The rows are grouped in 3 different ways at once. Each group adds its own fixed numbers to the row, and there is some noise. The rows also spread widely along 11 directions, which tell nothing about the answers.
Known rows, each followed by its group in each grouping:
[-21   2  32  -4   5 -21  10  -4   9  -1 -18  12 -15  23  -6 -12  22   2
 -32  -3   0  -1 -18   0 -20 -29   2   2   3 -21]	Q_864 Q_992 Q_632
[ -1  19  17  10   9 -12 -26 -17  -8  25  10   7  -3   9  -6  -9 -16  -5
  -2  -7  10  -6 -19  10   1  -4 -12 -14   5  -6]	Q_488 Q_650 Q_394
[ -1 -11  -7   8 -38 -17  19  -5  18   8   5 -17  -5  30   8  12   8  -9
  37  -3 -26  10 -11  19 -27 -33  -3  28   2  13]	Q_738 Q_370 Q_394
[-31   7  13  -6  -5 -31  17  13  -3  11  10   6 -30  23  -2  24  17   5
  10  -4 -20 -13   9   0   5   6  23  21  -6  15]	Q_796 Q_370 Q_769
[  8 -13   4   4 -15 -12   8 -12  20   4  11 -18  -1  -6  11   7  -2  -1
  -8   9 -13   9  11 -20 -25  -6  -6  13  25 -10]	Q_738 Q_650 Q_632
[-10   3  13  -4   5 -12   3  -3   6   6  -9  17 -13   1   9  -7  -1  -1
 -33   9   9  -8  -5 -20  17 -18   3   0  -7 -16]	Q_789 Q_520 Q_769
[  4  41  15  26  -5 -12 -20 -21  18  17   5 -18   5  10   1 -19  -9  26
 -27 -26  10   6 -12  20 -28   1   4 -17  50 -21]	Q_488 Q_203 Q_50
[  8  28 -25   4 -25 -20 -13   3  16  10   7  -5  -2  -5  33   1 -19  16
   2   6  -9 -24  14  -8  16  -1  13 -16  36  -8]	Q_864 Q_203 Q_50
[-21  11  25  10  28   1   5 -15  13   4 -17  -7  -7   5  -3 -25  -3  -2
 -25  -3  16   5 -12   6  -7 -17  -2  -1  14 -21]	Q_789 Q_520 Q_632
[  0  13  -4  -6 -15 -27   3  10  17  -5   3  15   2  13  -9   5  10  25
 -19   6   4 -24   2 -18  15  -5   5 -22  17 -21]	Q_796 Q_481 Q_769
[  1  22  21   3   4   6 -12  -9  13  12  -6  -1  11   7   4 -12 -20  -2
  -8   4  20  -1 -17  14  -6 -15 -13 -16  27 -10]	Q_488 Q_992 Q_394
[  0   3  -8  -3 -24   5  12   6  13   9  -3 -11  12  24   8  16 -12  -3
  24  12  -2  -1  -1  19  13  -1 -16   8  -7  14]	Q_796 Q_481 Q_50
[ 17   4   0   4 -43 -15  -7  -5  -1  35  19   3   0  22   9  27  -7   7
   4  -7   1   7  -2  13   1  -1 -14  14 -21  20]	Q_738 Q_520 Q_394
[ 14  20 -20  21 -19  -4  10 -20  16   6   5 -11  11  11  10  -9  -5  15
 -25   0  12   5  -4   1  -1  -7   4   0   9 -11]	Q_796 Q_650 Q_50
[-25  13  25  -1   9  -7  25   9  19   3   9 -30   2   9  -8  14   7   8
   4   1  -7   5  21   2 -25  21  12  18  40   3]	Q_738 Q_650 Q_394
[  7  11   4  -1 -10 -20 -10   8  17   1  11   3   3   1 -10   5  11  29
 -20   2   5  -6  19  -9  -5  24  -1 -16  36 -20]	Q_789 Q_520 Q_50
[  6  -1 -17  33  -2 -31  -6 -30   2   9  25  -2 -11   4  -3 -14  12   6
  -8 -13 -14   3  -3  -2 -14   3   0  14   1 -11]	Q_738 Q_481 Q_50
[ -9 -12  -5  16   3 -14  18 -20   1   6   7  -2 -14  13   6   1   2 -18
   7   6 -21  11  -3   2 -12  -8  -7  39 -21  10]	Q_864 Q_650 Q_394
[  2  -5  16  11   2 -31 -11 -22  10  -9   0  10 -25  15 -15 -18  26   6
 -49 -13 -18   4  -6  -7 -32   4   2  19  18 -31]	Q_864 Q_520 Q_50
[ 13  -1   3  -3   3 -25 -30 -14   4  -5   0   4 -16   2   7 -12   0  -8
 -19   9 -27 -19  -5  -7  -5   8  -8   5  23 -15]	Q_738 Q_203 Q_632
[-10  11   0   7 -13   3  21   4  14   8   4  -9  17  31  -7   9  -1  13
  26   6  12  13  -1  33  -4   1 -17   2  -1  12]	Q_864 Q_992 Q_769
[  6   3  -9   6 -19 -19  -2   0   2  20  23  14   4  12  -1  20   4   9
  14   3   7   5  12   4   4  12 -14  -2 -20  12]	Q_488 Q_370 Q_50
[ -4  -2  -2  14  -3 -13   4  -5  16  10   9  -1  13  10 -13  -5   1  12
  18  -1  14   8  -3   6 -17 -14 -18 -17  18 -14]	Q_864 Q_520 Q_394
[-10  10   5   1  -8  -9 -12   8  -6  40  11   6  -3   3  12  13 -18   0
  22   3  15  -3   0   2  23  -8  -7 -17  -3   3]	Q_789 Q_520 Q_50
[-32  12   9  11  33 -17   7  -5  -8  15   2  17  -5  17 -16 -13   9   0
   3  -4  21  -7  -9   8  11  -8  -2  -8 -22  -5]	Q_864 Q_520 Q_394
[-12  12   8 -15 -19   0  -4  15   6  19   3 -13  -4  18   8  23 -29 -16
  56  10 -18  -8  -2  19  10  -9  -9   2  16  16]	Q_488 Q_650 Q_769
[  1  -3  10   6  -9  -9  14 -18  13   8   2  -8 -11   5  15   5  -5  -8
 -29   6 -12   7  -3 -15 -16 -10   2  28   8  -3]	Q_796 Q_650 Q_394
[ -7   9   5   1 -17 -21   4   5  -6  37  28   7  -1  -1   8  32 -11  16
   3   5  10  -3  14 -22  14   6   1 -12  -2   7]	Q_796 Q_650 Q_769
[ -8  13  26  -8   0 -30   0  12  12   0  15   5  -6   6 -15   9  23  30
 -31   1   0 -11  15 -19 -16  22  13 -13  41 -21]	Q_738 Q_992 Q_769
[-22  24  17  12   7 -18  -3   6  -6  40  23  -7  -6   1   8  20 -13  15
  12  -4   4   0  15  13   6  29   1   1   9  22]	Q_789 Q_203 Q_394
[-11   6  26   4  14 -17 -11 -14  16  -9 -17 -11 -14  19  -9 -23   8  -4
 -24  -5 -20  -8 -22   8 -29 -12  -1   2  41 -27]	Q_796 Q_203 Q_632

New rows. What belongs after each?
[ -6  -6  32 -15  -9 -10 -10   3 -13  39   7  20  -2  11  12  20 -16  -9
  -3   8  20  -2 -13 -11  23 -15 -23  -9 -37   4]	Q_738 Q_481 Q_769
[-18   5 -11   6   8 -15   5  -4  -1  14  -5   5 -12   5  19  -4  -9 -16
  11  13 -10 -17  -7  -6  21 -23   5   2 -11   3]	Q_796 Q_203 Q_632
[-13   4  -1   2  -8  -9  27  -2   8  14   6  -2 -13   5  29  21  -7  -4
   2   9  -2   4  18  -1   8   3   4  32 -20  25]	Q_864 Q_370 Q_394
[  2  18 -27  10  -3 -25  -5  -1  11  -5  15   0  -5   9  -2  -3   4  15
  17   4  -9 -23  10   8  13  15   7 -10  22  -1]	Q_796 Q_370 Q_632
[-18   8   3  13  10 -36  -2  -8  -5   6  20   7 -23  20 -14   0  16  12
  13 -11 -14  -6   4  13  -7  18   3  11   2   2]	Q_864 Q_370 Q_769
[-14 -14  13   6 -26 -43   9  -4   0  17   6  16 -27  29  -6  15  29   2
  -3 -14 -18   2 -15  -5 -22 -32   4  11 -18  -1]	Q_796 Q_370 Q_632
[  4  -3 -10  10 -13 -35  -2  -7   2  21  19  16  -5 -16  24   6   7   8
 -30   8   3  -9  10 -45   6 -16   9 -10  -4 -16]	Q_738 Q_203 Q_50
[  5  10 -30  44  -8 -33  -4 -30   0  17  21   4  -1  22 -11 -16  12  17
   0 -17  -4   5 -18  19 -11  -9  -7  -2 -15  -1]	Q_796 Q_203 Q_632
[  0   2  13  -9 -20  -9   4   5  18  -5  -6   2   2  30  -7   3   7   9
   0   6  -6   2  -8  16 -13  -7 -13   3  15  -9]	Q_864 Q_992 Q_769
[ -3  22  20 -24  -8   2   8  10  35 -22 -24 -17  -4   6  19   0 -13   6
 -31  11 -12 -22  14  -2   3  10   9  14  49 -12]	Q_864 Q_481 Q_394
[ 16 -11   2  -9 -15 -25 -20 -13 -17  17   5  30 -13  11   9   2   7 -17
 -27  12  -5 -12 -14 -23  16 -14 -10   2 -39 -11]	Q_738 Q_650 Q_50
[ -9  26  11  -7 -19  -5  10   7  22  -3 -19 -13  -6  24  15   5   0   3
 -22   1 -15  -4   2  14  -5  -2  13  23  13   4]	Q_488 Q_203 Q_50
[ -3   4   8  -9   5 -27  -4  -6   8  -5  -3  11 -19  -7  18 -10  13  -3
 -38   9  -4 -22   5 -36   3 -12  21  -4  17 -28]	Q_738 Q_370 Q_50
[ -4   5  -5  17 -11 -21   0 -10 -14  37  27   5 -10   8  14  14  -1   0
  11   0  -1   5   2   2   4   3   2  11 -23  18]	Q_738 Q_992 Q_50
[ 19  20 -33  18 -25 -17   9 -15  27 -24   6 -17   8  27 -12 -20  15  22
  -9  -3 -16  -6  -3  13 -11  -2   9   7  25 -17]	Q_738 Q_650 Q_769
[ 15   2  -9   3 -42  -6  11   7  16  24  20  -4  24   9  11  34  -9  24
   6   9  16  10  18  -3   4  12 -20  -5   0  10]	Q_796 Q_481 Q_50
[ 12   8  19 -23 -23  -8   4   8  31 -24 -16  -6  -6  16   7   7   6  11
 -35  14 -22  -8  10   1 -20  13   2  21  46 -10]	Q_864 Q_992 Q_394
[ 11 -13  -7  -9 -24 -16   4  -8   6   4  -7  16 -11   7  20   6  -3 -13
 -25  18 -11 -10 -11 -28  10 -34  -4   4 -14 -12]	Q_796 Q_650 Q_632
[ 23   7   7  15 -10  -6 -25 -24   9  21  13  -6   6  -1   7  -5 -24  14
 -13  -2  11   8  -7  12  -2  11 -30  -8  13  -7]	Q_789 Q_481 Q_632
[ -5  13  -6   4 -13 -20   4   8  23   2   3  -3   4   2   6  -1   4  24
  10   3  10 -10   7  -5   0 -14   4 -27  33 -15]	Q_789 Q_370 Q_632
[ 10   2 -13  22  12   3  -1 -26  11  14  15  -9  14 -11  14  -7 -28   4
   3   9  18   8  10   6   9  17 -30   0  -2   3]	Q_864 Q_481 Q_632
[ -8 -12  31   7  -6 -24   6 -15 -11  33  16  15  -9  14  -4  21  11   8
 -29  -8  13  23  -2  -8 -18   5 -22  11 -38   5]	Q_864 Q_650 Q_632
[  0  13  -5   0   0  -8  -5   7  27 -12   5 -14   0   2  -9   0  -7   4
  18   6 -17 -11  17   7 -10  16   0   3  53  -7]	Q_488 Q_520 Q_394
[-16  -6  12  -5  18 -12   9   9  11  -6  -9   6   9  15 -17   0  16  -1
  -6  21   2  -6   0  -2  -4   5 -15  -8   0 -10]	Q_796 Q_203 Q_632
[  7  -2 -21  -9 -10 -28   7  11  23 -20   4  15  -4  -7  12   3  10  12
  -7  23  -9 -27  23 -32  12   0   8  -8  23 -15]	Q_864 Q_370 Q_394
[ 30  -3 -17   9 -29 -20 -14 -16   2  17  26  10 -10   1  18  24 -12   5
  -1   3 -10   5  15   3   8  23 -21  20 -24  24]	Q_488 Q_370 Q_632
[-10 -11 -16  15   0  -4  18   1  19   5   9  -3  21   7 -10   2   0  -3
  38  13   7   8   5   4  -2 -10 -22  -7  -5  -1]	Q_488 Q_481 Q_50
[ -5  11 -20  -2   1  -2  23   7  27 -15   3 -16   7  -6   8   3  -8   8
   0  25  -6 -16  24 -22  10   6  13  -2  40 -13]	Q_796 Q_650 Q_769
[  4   5  -4   9 -49 -19  23  -2  33   5  -1 -19 -12  13  28  12   8  16
 -12  -8 -16  12   5  -2 -24 -30  20  20  25  -3]	Q_789 Q_370 Q_50
[-14  -6  17  15  -3 -24   5 -21   3  10  -5 -10 -23  28   0  -8  17 -15
  -8 -12 -31  10 -23  17 -29 -20  -1  37 -12   2]	Q_738 Q_203 Q_632
[ 15   0   1  -9 -46 -26  -2   2  24  -2  -6   8 -10  11  12   8  10   6
 -29   0 -19  -7  -5 -26 -17 -36   9  -2  24 -25]	Q_488 Q_650 Q_50
[-15 -12  14  23   0 -25   5 -16  -2  23  21   5  -2  23 -23   1  17   6
  19 -14   6  22 -18  12 -30 -13 -17  -3  -6  -5]	Q_796 Q_370 Q_769
[ 16   3  13   3 -21 -25 -20 -19  -2  17   5  15 -13  20   0  -3  12   5
 -45 -12   1   1 -14  -5  -8  -5  -3   8 -14 -15]	Q_738 Q_520 Q_50
[-20   3  -8   4  17  -4  21  -4  27 -21  -8 -19 -16   2   2 -14  -1 -12
   4  12 -28 -12   9  -7  -5  -2  18  26  41 -14]	Q_796 Q_520 Q_769
[-10   6  17 -13 -27  -9  12  15  27  13  -5 -14  -6   2  23  19  -8   8
  -1   1  -5   0  18 -17 -13 -20  11  -1  44 -13]	Q_864 Q_520 Q_50
[ 20  -2  -5 -16 -26  -1  -9   2   6  11   9   2   6   4  15  22 -23  -3
   3  27  -5  -8   8 -11  19  12 -20   1   3   5]	Q_796 Q_650 Q_769
[-27 -12  17   3  -1 -26  17  12   6  16  13   7  -4   8  -9  17  22   8
  16   5  -1   9  10 -13 -24 -10  -1  -7  14  -9]	Q_864 Q_992 Q_50
[ -5  18  10  10   1 -13  -9 -19  -4  15  -4   1  -6  24  -3 -17  -5   0
  -4 -10   8  -3 -24  21  -2 -20  -9  -8  -6  -9]	Q_864 Q_650 Q_632
[-30  25  22   4   2  -8   9   9  12   6  -2 -28 -14  26  -4   4   6   7
  24 -12 -14   2   4  38 -18  15  15  15  33   9]	Q_789 Q_370 Q_50
[-24  23   6  19   5 -41   5  -3  -6  19  16  17 -30  -2   8  -1  20  22
 -38 -10  -1 -14   8 -22   6   0  36  -3   7 -11]	Q_789 Q_992 Q_50
[ -9  11 -14  13  16 -26  11  -2  13 -12  20   0   2   4 -15  -8  22  22
   1   4   3 -11  20  -7   0  23  10  -7  17 -12]	Q_738 Q_370 Q_769
[-14   6  20   1  26 -32 -17 -10  -4   2  12  -1 -30  -8  -4 -10   7  -3
 -20  -2 -21 -21   5 -22  -9  13  16   1  33 -21]	Q_738 Q_650 Q_632
[  1  22  -4  31  -3 -34 -16 -26  -2   8   4   8  -6  35 -21 -25  19  18
 -21 -23  -1  -5 -33  26 -13 -11  -4 -10  -7 -13]	Q_796 Q_203 Q_632
[ -8  14  33  -8   7 -19 -12  -7  15  -4  -6  -1 -21   6   2 -12   3   4
 -35  -4  -5 -13 -10 -11 -14  -5  13  -6  47 -27]	Q_796 Q_370 Q_769
[ -2 -14   8   3 -12 -12  10  -6  20   2  -3  -8   3  16  -7  -3  11  -1
   3   0  -4  11  -8  -1 -26 -28 -11   4  11 -16]	Q_738 Q_520 Q_632
[-31   4  28  21  18 -21   7 -15 -13  33  18  -2 -16  15 -16   4   8   2
   4 -14   1  18  -9   9 -15   4  -2  14 -15   6]	Q_789 Q_650 Q_769
[ 21  12 -14  16 -14  -4 -13 -20  15   0  14 -20   7  11  -3  -9 -10   9
   0   2 -12   3  -1  15 -16  20 -10   3  40 -10]	Q_796 Q_650 Q_50
[ -5 -25  18   7 -12 -29  13 -11  -6  28  21  17 -16   7   1  26  18  -5
 -23  -2  -4  17   6 -23 -15  -4  -7  32 -41  11]	Q_738 Q_520 Q_394
[ -5   4  22  -4  13 -15 -19  -5  16 -13  -9   1 -16   8 -16 -18   9  -7
 -17  -1 -19 -10  -4  -3 -22   2   2   1  47 -33]	Q_488 Q_520 Q_50
[ -7  -8  32   2  -6  17  15  -9  16  27  -6 -23   4   6  20  15 -26 -15
   3   7   9  31  -1  13 -18  -8 -22  30   3  15]	Q_789 Q_520 Q_394
[ -7  -5  -7  23   1   9  33 -22  27  -9  -5 -29   5  18   1  -8   1  -9
  -2   6 -12  22   1  19 -25   4  -8  42   3   3]	Q_796 Q_481 Q_50
[-14 -21   9  22  12  -3  29 -19  19  15  14 -17   2 -12  14   4  -5 -12
   8   9   5  26   7 -16 -30 -14  -7  18  15   1]	Q_796 Q_370 Q_394
[-16   4  -3  25  12 -30   4 -13   0  13  14  18  -1   5 -10 -17  21  15
 -11  -4  18   1  -6 -10 -11 -17   3 -22   3 -24]	Q_864 Q_992 Q_50
